There are 3 ways to turn a row about zero (a turn may also mirror it). The second row of each pair is the first, turned, with some noise.
Some pairs, each with its turn after it:
[  6.6  18.9 -19.1   1.2]
[-21.6  -6.4  -5.5 -12.1] | (2)

[ 28.4 -15.0 -44.7  26.5]
[-37.3 -28.2  30.9 -27.9] | (0)

[ 32.6 -10.8  34.7  22.7]
[-25.2 -22.6  19.3 -37.0] | (1)

[ 3.4  6.8 -8.3  3.7]
[-10.5  -6.6  -0.9  -1.7] | (2)

[-14.4  13.3  48.5 -32.7]
[-38.9 -23.5 -41.1   9.7] | (1)

[ 36.8 -57.8  16.3  18.9]
[-21.2 -65.9 -15.4  14.4] | (0)

[ -1.1   9.9 -50.7   5.0]
[-21.9 -34.5 -26.9 -23.2] | (2)

[-12.5  -2.2  -1.8 -30.1]
[ 16.3  17.6  -9.2 -19.7] | (2)

[  9.1  29.4 -42.4   1.7]
[32.6 -3.6 26.3 33.6] | (1)

[-19.0  -3.9  -9.1  45.4]
[-27.7   8.0  29.6  25.8] | (0)

[-25.4 -21.4  15.2  22.5]
[ 18.3  -3.0 -13.4  38.2] | (2)

[-10.2 -41.4  -5.8 -62.1]
[-15.2   1.6 -68.0 -26.6] | (0)

[-23.2  14.1 -13.2 -20.3]
[  9.8   5.6 -19.7  29.9] | (1)

[-43.3   3.2 -29.9   2.0]
[ 39.7  19.0 -25.6  11.7] | (1)

[-11.9 -32.6 -33.1 -14.9]
[-40.5   3.8 -20.4 -19.5] | (0)

New pairs. What belongs after each?
[-2.3 67.9  3.2 23.8]
[36.5 27.4 52.7  4.9] | (0)

[-9.8  0.6  1.4 22.1]
[-7.5 -6.6 -8.2 21.0] | (2)

[  2.3 -29.1  -5.2 -23.7]
[-20.5  32.9  -1.4   0.5] | (1)

[ -2.6  25.1 -10.7  15.0]
[-31.1  -1.8  -9.1   2.2] | (2)

[  5.0 -14.9 -16.6  26.2]
[-26.2 -15.1  17.2   4.3] | (0)

[ 15.1 -12.0   2.0   0.6]
[ -1.6 -18.0  -5.3  -2.9] | (0)

[ 39.3 -29.5 -31.7 -11.1]
[-11.5  35.4  45.9   4.1] | (1)

[-14.4 -20.8 -16.2  38.4]
[  2.1 -34.4 -18.4  28.7] | (2)

[-41.5 -21.3 -32.7   4.9]
[-48.8  29.2  -8.3  -0.3] | (0)

[-23.0  -0.3  -9.7 -14.5]
[ -9.4  24.9 -10.2  -7.0] | (0)

[26.7 -5.3 -7.4 26.5]
[  6.7  -4.9  31.6 -17.8] | (1)

[-8.3 21.9 -8.6 20.5]
[-0.6 14.5 29.1  5.2] | (0)

[-41.2   1.1   7.1 -21.0]
[ -1.3  37.8 -25.0  10.2] | (0)

[ 20.1  10.7 -21.7  -8.8]
[ 1.5  1.9 23.6 21.7] | (1)

[-5.1  8.3  0.6 -3.6]
[-5.0 10.3 -3.9 -3.7] | (2)

[-16.0   0.2 -13.9  -2.0]
[ -0.5  -0.8 -20.9  -3.9] | (2)

[-17.7 -37.9  -4.5  50.2]
[-50.3 -11.4  12.1  36.3] | (0)

[-54.0 -20.7 -56.7 -14.0]
[ 23.5 -22.3 -71.9 -21.8] | (2)

[ 4.6 -0.2 12.8  5.1]
[ -8.2 -10.4   0.1 -10.2] | (1)

[17.9 11.2 12.1 16.5]
[ 16.9 -13.5  19.5   6.8] | (0)

[  0.1  22.5 -19.9 -21.2]
[-17.0   4.7 -11.7 -29.7] | (2)

[24.6 30.1 -1.8 -9.4]
[ -7.7 -22.7  19.2  22.4] | (1)

[11.1 -9.5 -3.0 30.1]
[ -7.5 -22.7   8.8  21.0] | (2)

[ 13.0 -11.0   4.6  28.4]
[  3.8  -3.9  16.4 -29.0] | (1)

[ 1.9 57.3  5.8 -0.4]
[-47.4  31.0   1.2  -6.4] | (2)

[ 35.4  -1.9 -20.0  35.0]
[ 15.6  -4.4  47.5 -18.1] | (1)

[28.8  2.3  9.8  0.2]
[-18.5 -11.1  21.4  -0.5] | (1)

[  1.3 -28.0  13.7   3.4]
[-11.7 -16.6 -16.8  18.7] | (0)

[ 49.7 -32.8  13.6  27.5]
[ 12.0 -37.4  53.3  20.1] | (2)

[19.2  3.8  2.0  1.5]
[-7.8 -2.9 15.9 -5.0] | (2)

[-36.6  -6.5  -4.7  25.1]
[ 33.0   5.6 -27.7 -17.0] | (1)

[ 21.5 -33.3  -1.7  34.6]
[ 10.6 -38.6  21.1  25.6] | (2)

